There are 4 hidden switches. A switch that is on adds its own fixed numbers to the row, and there is some noise. The rows also spread widely along 2 directions, which tell nothing about the answers.
Some rows, each with its switches (1 for on, 0 for off) after it:
[ 0.19 -0.35  1.44  1.84  1.01  0.69 -1.47 -0.97  2.14  2.18  0.51 -0.44
 -1.36  0.49]	1 0 0 0
[-0.05 -1.62 -0.25  2.46  0.26  0.79 -0.16  0.84 -0.08  0.02  0.75  0.39
  0.46  1.93]	0 1 0 0
[-0.36 -0.64  1.17  2.12  0.22  1.38 -0.78  0.00  1.35  1.74  0.59 -0.42
 -0.20  1.15]	1 0 0 0
[-0.01 -1.58  0.02  2.59  0.72  0.19 -1.11  0.76  0.30  0.68  1.49  0.58
  0.16  2.26]	0 1 1 0
[-0.88 -0.96 -0.35  1.28 -0.57  1.69  0.31  0.72  0.19 -0.30  0.23 -0.62
  1.97  0.74]	0 0 0 0
[-0.09 -2.86  0.83  2.51  0.82 -1.33 -0.95  0.76 -1.08  0.63  0.33  0.91
 -3.26  4.28]	0 0 0 1
[-0.94 -1.14  0.06  1.70  0.35  0.58 -0.49  1.07 -0.09  0.37  1.01 -0.04
  0.71  2.03]	0 0 1 0
[ 0.63 -2.73  1.49  4.14  0.48  0.02 -2.06  0.18 -0.08  2.08  1.02  0.93
 -2.64  4.38]	1 1 0 1
[ 0.26 -1.18 -0.17  2.17  0.84  0.39 -1.01 -0.35  0.82  0.63  0.69  0.10
 -0.06  0.85]	0 1 0 0
[-0.54 -0.28  1.05  2.14 -0.08  2.01 -1.27 -0.32  1.72  2.16  1.07 -0.63
  1.57  0.60]	1 0 1 0
[-0.84 -1.75  0.32  1.99  0.86 -0.23 -0.43  1.85 -0.51  0.22  1.16  0.74
 -1.07  3.07]	0 0 1 0
[-0.62 -1.01  0.20  1.65  0.56  0.12 -0.91  0.47  0.53  0.43  1.06  0.03
  0.11  1.56]	0 0 1 0
[ 0.00 -1.30  1.59  2.32  1.50 -0.57 -0.90  0.88  0.83  1.60  0.88  0.78
 -3.45  2.98]	1 0 0 0

New rows, each followed by its switches (1 for on, 0 for off):
[ 0.25 -3.02  1.27  4.32 -0.32  1.13 -1.19  0.87 -0.75  1.69  1.11  0.90
 -1.20  4.70]	1 1 0 1
[-0.73 -1.13  0.05  1.32  0.05  1.04  0.07  0.72  0.14  0.03  0.24 -0.35
  0.74  1.11]	0 0 0 0
[-0.37 -1.10  0.21  1.33  0.74  0.08 -0.25  0.52  0.30  0.26  0.34 -0.02
 -0.88  1.29]	0 0 0 0
[-1.12 -1.32 -0.47  1.53 -0.78  2.03  0.89  1.60 -0.64 -0.86  0.33 -0.35
  2.03  1.42]	0 0 0 0
[-0.64 -2.06  0.35  2.34 -0.58  0.71 -1.38 -0.28 -0.18  1.05  0.75 -0.25
  0.73  2.35]	0 0 1 1
[-0.51 -0.68  1.05  2.13 -0.22  2.01 -0.46  0.17  1.03  1.30  0.63 -0.51
  0.82  1.19]	1 0 0 0
[-0.50 -0.62  1.15  2.27  0.28  1.38 -1.43 -0.13  1.61  2.25  1.23 -0.28
  0.16  1.37]	1 0 1 0
[-0.29 -0.43  1.44  2.16  0.42  1.27 -1.74 -0.67  1.88  2.43  1.19 -0.35
  0.10  0.99]	1 0 1 0
[-0.28 -0.99  0.47  1.30  0.91 -0.22 -0.55  0.13  0.60  0.55  0.21 -0.01
 -1.24  1.12]	0 0 0 0
[-0.12 -0.40  0.35  0.96  0.51  0.45 -1.04 -1.07  1.46  0.93  0.05 -0.86
  0.12 -0.38]	0 0 0 0
[-0.72 -1.09 -0.15  1.34 -0.14  1.29  0.24  0.62  0.08 -0.23  0.32 -0.43
  1.11  1.10]	0 0 0 0
[ 0.13 -1.15  0.93  3.48  0.48  1.12 -1.56  0.45  1.16  2.04  1.75  0.49
 -0.10  2.46]	1 1 1 0
[ 0.04  0.25  1.23  1.52  0.36  1.75 -1.64 -2.11  2.75  2.60  0.41 -1.22
  0.71 -0.97]	1 0 0 0
[-0.28 -0.91  1.44  2.42  0.86  0.32 -1.29  0.57  1.03  2.03  1.45  0.45
 -1.33  2.56]	1 0 1 0
[ 0.64 -0.91  0.43  2.24  1.54 -0.68 -2.37 -1.29  1.74  1.83  1.21  0.26
 -1.08  0.84]	0 1 1 0
[ 0.98 -0.59  0.33  1.87  1.33 -0.25 -2.18 -2.12  2.06  1.68  0.40 -0.39
 -0.73 -0.26]	0 1 0 0
[ 0.39 -1.15  0.13  2.28  0.94 -0.12 -1.17 -0.48  0.88  0.94  0.61  0.19
 -0.78  1.18]	0 1 0 0
[-0.24 -1.14  0.05  1.55 -1.37  2.22 -1.38 -2.34  1.02  1.18 -0.25 -1.73
  2.59 -0.44]	0 0 0 1
[ 0.31 -2.48  1.09  3.98 -0.44  1.40 -1.55 -0.13  0.09  2.00  0.93  0.34
 -0.66  3.55]	1 1 0 1
[-0.15 -0.69  1.70  2.38  1.16 -0.05 -1.86 -0.03  1.53  2.52  1.25  0.47
 -2.01  2.26]	1 0 1 0
[ 0.00 -0.81  0.82  3.23 -0.15  2.26 -1.64 -0.23  1.48  2.07  1.66 -0.14
  2.03  1.14]	1 1 1 0
[-0.59 -1.20  0.93  2.41  0.34  1.07 -0.10  1.16  0.38  0.90  0.86  0.29
 -0.81  2.64]	1 0 0 0
[-0.52 -0.56 -0.03  1.13  0.00  1.20 -0.44 -0.37  0.94  0.38  0.13 -0.78
  1.14  0.04]	0 0 0 0
[-0.51 -0.33  0.14  1.11  0.18  0.95 -1.31 -1.21  1.65  1.21  0.64 -0.93
  1.79 -0.57]	0 0 1 0
[-0.01 -1.51  1.47  2.91 -0.45  1.27 -2.42 -1.28  1.12  2.90  0.99 -0.33
  0.02  2.00]	1 0 1 1
[-0.57 -1.74  0.41  1.87  1.24 -1.05 -0.68  1.62 -0.35  0.44  1.09  0.92
 -1.96  3.16]	0 0 1 0
[-0.56 -0.74  0.27  1.50  0.53  0.24 -1.01 -0.09  0.76  0.88  0.89 -0.14
  0.11  1.11]	0 0 1 0
[ 0.58 -1.29  0.94  1.61  0.63 -0.96 -2.67 -2.89  1.53  2.14 -0.15 -0.88
 -2.04  0.56]	0 0 0 1
[-0.26  0.16  0.90  1.63 -0.52  2.67 -1.10 -1.65  2.51  2.11  0.23 -1.49
  2.14 -1.09]	1 0 0 0
[-1.20 -1.87 -0.41  1.79 -0.33  1.00  0.93  2.56 -1.35 -1.05  0.67  0.32
  0.51  2.90]	0 0 0 0
[-0.53 -0.68  1.30  2.26  0.40  1.15 -1.20 -0.01  1.34  1.92  1.29 -0.19
  0.19  1.54]	1 0 1 0
[-0.10 -1.40  1.42  2.85 -0.54  1.50 -2.40 -1.60  1.44  2.94  0.96 -0.60
  0.39  1.67]	1 0 1 1
[-0.21 -1.63  1.61  3.08 -0.31  1.16 -2.19 -0.67  0.73  2.68  1.14 -0.18
 -0.37  2.84]	1 0 1 1
[-0.24 -0.50  1.10  2.02  0.30  1.25 -0.96 -0.21  1.54  1.73  0.56 -0.29
 -0.44  0.99]	1 0 0 0
[-0.68 -1.15  0.90  2.40  0.01  1.42 -0.08  1.09  0.47  1.07  0.69 -0.02
 -0.15  2.19]	1 0 0 0
[-0.51 -0.15 -0.29  0.81 -0.66  1.87 -0.67 -1.37  1.62  0.59 -0.03 -1.47
  2.62 -1.19]	0 0 0 0
[-0.62 -2.47  0.25  2.49 -0.66  0.75 -1.08  0.32 -0.54  0.81  0.76 -0.06
  0.44  3.02]	0 0 1 1
[-0.39 -0.75  0.12  1.27  0.43  0.43 -0.66 -0.36  0.87  0.50  0.18 -0.51
 -0.14  0.38]	0 0 0 0
[-0.52 -1.42  0.25  1.55  0.86 -0.14 -0.10  1.01 -0.17  0.05  0.43  0.20
 -1.17  1.98]	0 0 0 0
[-0.25 -1.58  1.57  2.55  1.49 -0.61 -0.54  1.48  0.17  1.42  0.88  1.01
 -3.60  3.63]	1 0 0 0
[-0.07 -1.97  0.47  2.06 -0.04  0.08 -1.19 -0.50 -0.20  0.94  0.16 -0.13
 -0.84  2.17]	0 0 0 1
[-0.80 -1.18  0.18  1.74  0.41  0.36 -0.54  0.86  0.16  0.36  0.98  0.07
  0.10  2.00]	0 0 1 0
[-0.31 -2.20  1.40  3.33 -0.26  0.79 -1.74  0.27  0.10  2.27  1.16  0.28
 -0.98  3.79]	1 0 1 1
[-0.41 -1.04  0.26  1.18  0.68  0.26 -0.40  0.19  0.59  0.42  0.30 -0.26
 -0.50  1.05]	0 0 0 0
[-0.27 -1.02  0.58  1.47  1.49 -0.76 -1.35  0.07  0.72  1.09  1.00  0.31
 -1.42  1.73]	0 0 1 0
[ 0.02 -1.90  0.44  2.00 -0.24  0.25 -1.36 -1.02  0.26  1.10 -0.03 -0.55
 -0.61  1.67]	0 0 0 1
